The rows are grouped in 4 ways, from coarse to fine. Each group lies inside one group of the grouping before and may be the whole of it. The rows also spread widely along 11 directions, which tell nothing about the answers.
Known rows, each followed by its group in each grouping:
[ -5   2   9   2   0  12   0   4  -9   1  -9 -11  -3   1  -8  -4   1  10
   9  -5   9   1   1   0   8]	Sovi mano k537 k604
[ 11  14   6  -3   6  16   5  12  -3  19  -5 -10  -2  25   8  -4  -5  -8
  -3   1   5  -9   1  -2  15]	favog riz k16 k373
[-26  -8 -14  13  -9  13 -29  -1   8   8  -5  -9 -21 -34   2   9   0  32
   7  -1  13   0   9  -7  -5]	Sovi bufi k265 k527
[  6  18  15 -14 -15   4   6  -1  -1  15 -11   1   1   4 -17  -9  -3  -3
  10  -5  -7  10  -6   1   1]	Sovi bufi k666 k611
[  3  -6 -14   3  -5 -10   2   5 -17  -3  -2  -5 -25  28  13   2  -3  -4
  -6   2 -14  -8   7  -7   1]	favog Mudil k840 k739
[ 15  -1  -8  -6  18  -3  -7  -6 -30  -8 -19  -7   7  24   1  -4 -18  -6
  -2  -3  -4 -16  15 -28   7]	favog riz k151 k657
[ -3  -7  12   7   3   9 -12   1  -8  -7 -14 -17  -1   0  -7  -1  -2  11
   8 -14  11   4   7  -7   6]	Sovi bufi k666 k899
[  0  11 -20  -2   1  16  -5   3  45  29  14 -15  -8   2  30   8   5  -8
 -37  25  14 -12  -4  -7 -11]	Sovi mano k400 k816
[ 12 -15   9   0  -1  -8 -48 -21  -5  23  -2 -28   5  24 -24 -18   1   9
 -22  -5  14  19  27 -29   0]	favog riz k151 k184
[ -6  -7  -9  -6 -17   5   0   3   4  10   2 -12 -22  16   1   3   6   6
 -13   7   0  -6   6 -15 -16]	Sovi mano k400 k18
[ 28  49  13 -27 -26  -9  33  -3  -5   6 -31   8  -6  34   6   2 -31 -23
  -6  11 -36   7  -8 -10   8]	favog Mudil k840 k553
[-28 -20 -11   3 -31 -20 -31 -12  -3  21  26 -20 -34 -33 -20   9  28  43
 -22  32  -3   7   5  -2  22]	favog Mudil k840 k553
[ -3  27 -19 -16  -1   4  15  -1  -6  13   1  38   6 -17   2  -9 -14 -10
  26   1 -15 -17 -13  10  -6]	favog Mudil k840 k739
[-19  -6 -20   9  -2   3  10  11 -11   5   0  -7 -29  -7  16   9  -7  16
  -3  22  -1 -18   2  12   4]	Sovi mano k400 k816
[ 30  55   0 -21  -3 -29  24 -11  -3  24   1  43  14  11   4 -11  -3 -38
   9  10 -39  -6 -15  18  11]	favog riz k151 k184
[ -2   9 -15 -26 -20 -10 -23 -17 -31  52  -6  17 -19  21 -42 -43 -17   2
  20   3 -18  -3  24 -12 -22]	Sovi bufi k265 k527
[  1 -12  13 -16  -8  16  -3   0 -19 -14  -7  -9   4  17 -22  -9  12  10
  15 -31   6  -2  -2 -38  -4]	favog Mudil k840 k553
[ 13   1 -14 -20  -5  -4  -3  -9  22  25  17   0  10  23  -3 -21  -3 -26
 -36  11  -3   3  -2 -13 -25]	favog Mudil k840 k739
[  3  -6 -23  10   6 -24  12  -7   8 -31   7  19  15 -12  21   6 -10 -15
 -17  -1  -9   3  -5   7 -27]	favog riz k151 k657
[ -1  17  13  13  -7   0  25  19   4 -11   0  -4 -15  -1  24  20   5   1
   0   3  -7   6 -20  29  29]	favog Mudil k840 k553
[-15 -40  18   6   6  -8 -11   1 -27 -15  14 -36  -2  -1 -28   0  30  26
 -11   3  16   4   1  -1  26]	Sovi mano k400 k18
[  6   0  11   1  10  16  -7   3   0   9 -11   1  16  18  -9 -24 -12 -11
  16 -27  17  10   9   6 -21]	Sovi mano k400 k18
[-11  22  -9 -20  -7  13  -7  -6  10  31  14  22  -3 -22 -12  -5  26   8
  27  -4  -3 -21  -9 -11  -4]	Sovi mano k400 k816
[ -1  -2   6   6  16  -5  -1   2   6  -3  15   2  15 -10   0  -3  24 -10
   4 -10   7  -2 -14  15  11]	Sovi bufi k666 k899
[-20 -24  -7  18  13   8  -2  13 -13 -10   6 -28  -8 -13  10   9  -6  21
 -20  21  18  -6  -2  16  30]	favog Mudil k840 k553
[ 14  16   8  -8   8   2   0 -10  24  -4  -7 -14  31 -13   8  10 -10  -6
 -32  13   8   7  -8 -14  10]	favog riz k16 k373

New rows, each followed by its group in each grouping:
[-29 -43 -14   4  -7   7 -32  -4  -8   8  12 -37 -20 -18 -21   1  18  37
 -20  14  20  -3  12 -21   2]	Sovi bufi k666 k611
[ 18  30  -4 -18   8   3  25   0  -1  -8 -20  17  11  18  17   1 -12 -25
  12  -8 -16 -19  -7 -18 -10]	Sovi mano k400 k816
[-14   5  -5  -8 -18  -7  17   5 -19  13   8   7 -26  -5 -11  -1  13  14
  14  13 -15 -12  -8  11   6]	Sovi mano k400 k816
[  0  13  -9  -4 -15   2 -12  -3   8  10  -6  -5 -17   4  10   9  -1   6
  -5   2  -6  -2   6 -21   0]	favog Mudil k840 k553
[ -1  -1   5   5  -8  -8  -3  -5   3 -16 -12 -14   1  -7   4   8 -16   8
 -18   6   0  18   0  -2   7]	favog Mudil k840 k553
[ -3 -11 -15  -4  -2 -21  26  -3   8 -21  26  19  18 -15   1  -2  12 -11
 -18   6  -8   2 -20  10 -21]	favog riz k16 k373
[  2  10  -7  -5   4  16  29  13 -14  -4 -24  -4 -10  22  17   1 -33  -7
   1   7  -3 -17   0  -2  -6]	Sovi mano k400 k816
[ -9  -3  -2  -5 -10  -1  -4  -6   3   5   5   1   1 -13 -13  -4   5  10
   0   4   3   4   0  -1 -11]	Sovi mano k400 k18
[  0   8  18  -5 -21   7  -7   2  -2   6   0  -1 -11   8 -13  -2  21  10
  19 -25  -2  11  -4 -12   4]	favog Mudil k840 k553
[-30 -19  -5   4   5  26   8  18  -4  15  20 -13  -8 -26  -8   0  11  25
   1  18  24 -17 -13  25  19]	Sovi mano k400 k18
[ -7 -23 -25  17  17  -7   3  11 -24 -12   2   4 -19  28  20  -8   2  -8
  11 -14   0 -21  13   0 -23]	Sovi mano k400 k816
[ -2   3   2  -9 -12  10 -10 -10   9   4 -10   5   5  -5 -12  -5  -4   8
   9 -15   5   7   6 -20 -28]	Sovi mano k400 k18
[ -8 -29   5   5  13  -9   9   6 -10 -25  24 -17   5   4  -6   1  40   2
 -12  -4   9  -7 -13  -1  11]	Sovi mano k537 k604
[  0  16  17  -7 -16  24 -27  -6   9  37  -9 -10   2  -8 -23 -13 -10  16
   8  -4  16  19   5  -1  10]	favog Mudil k840 k739
[ -7  -6  -3  -2   0 -17   8  -8 -13 -21 -10 -11   4 -19  -3  10  -9   8
 -14  18  -8  -2  -4  -1  13]	Sovi bufi k666 k899
[-24 -25  -7   4 -20  -3 -22   1  -5  47  31 -13 -28  -5 -32 -22  20  25
  -9  20  13   6  10  24  -4]	Sovi mano k400 k18
[-13   8  -8  -7   8  36  13  12   0  -1 -14   7   7 -19   2  -6 -25   6
  20  -9  16 -13 -10   2  -9]	Sovi bufi k265 k527
[  1  15  16 -17 -14  23   6   5   4  12  -8  -8  -5   5 -11   4  12  10
  12  -8   3  -6  -8 -16   5]	Sovi mano k400 k18
[ -6   4  22   3   6   4   8  -1 -13 -10 -15 -11  14 -19 -12  -1 -15  13
   6   4  10  12  -6  17  20]	Sovi mano k400 k816
[  2  -3  25   1  -7   6 -21  -5   5  12   8  -4  14  -4 -27 -19  11   6
   8 -22  15  28  -2   8   1]	favog Mudil k840 k739
[  1  -3 -16  -7  -3  -6  13  -2   4 -18   4   3   3   2  12   7  -4  -8
 -17   5  -9  -5  -8 -13 -12]	favog Mudil k840 k739
[ 13   7   1 -14  -6  18   2   0   5   0 -18  -6   4  25   3  -4 -18  -9
  -6 -12   2   1   2 -29 -15]	favog Mudil k840 k739
[  5   4  -2  17 -13 -30 -10 -10  -4  -6 -18   5 -13  10   7  -2 -18  -3
   1  -4 -13  25  20  13 -24]	Sovi mano k400 k18
[  6  16  -5  -5  -1  11  -9  -4  16   0  -9   9  10  -4  11   1  -9  -6
   6 -16   3   1   0 -18 -11]	favog Mudil k840 k553
[ -6  -9 -34  -9   6  -1  -8   1 -37  27   3   1 -20  14  -5 -15 -17   6
  -3  22  -7 -33  18  -9   3]	favog riz k151 k657
[ -9 -11 -14   6   9  -2  -2   5 -17 -17  -4  -4 -13   3  11   6   6   5
  10 -10  -2 -16   3 -13  -2]	Sovi bufi k265 k527
[ -5  -6 -12  12  -8 -25 -14 -14   0   3   3   3   1 -16  -2  -6 -18   7
 -18  16  -3  20  13  12 -14]	favog riz k16 k373
[ -3   0 -12  -6   4 -18  -7 -17  -8 -17  -2   3   1 -15   3  12  16   8
   2   3 -13 -14   2 -29  -1]	Sovi mano k400 k816
[ -7  -9  -9   8   1  -3  -1   1  21  -8  13   0   4 -17   9   5  14  -3
  -9  -4   6   6  -9   5 -14]	Sovi bufi k666 k611
[ -6   2 -12 -10   6   4   5  -5 -14   8  -6   5   2  -3  -8 -12 -15   1
   5   9   0 -14   4  -4  -8]	Sovi mano k400 k816
[ -7  14  23   6 -10   9  18   6  -2 -25 -20  -8   3 -21  -1  15  -4  17
  12  -6   3  14 -12   8  15]	Sovi mano k537 k604
[-15 -18   3  -3 -12  26  14  17 -13  -3  -2  -6 -14  12 -12  -8   2  14
  17 -18  13  -6  -2  -2 -19]	Sovi mano k400 k18
[ -6  11  19  17  -1  -9  24  14 -15  -5  11   4  -2 -20   1   9  10  10
   9   8  -4   8 -23  52  44]	favog riz k151 k184
[ -7   2  27   4 -11  15  13  10   0  -9 -11 -20  -2 -10  -6  12   0  19
   2  -1  12  15 -11  14  17]	Sovi mano k400 k18
[  9 -12   8   3   0 -15 -16  -6   4   0   7 -18  -1  20  -4  -3  24 -10
 -16  -8  -1  11   5 -12  -2]	Sovi bufi k666 k611
[ -6 -18  15  30  14   8   8  21  -7 -39  -6 -20 -10  13  25  17  17   6
  13 -30  15   2  -4   8   7]	Sovi mano k400 k816
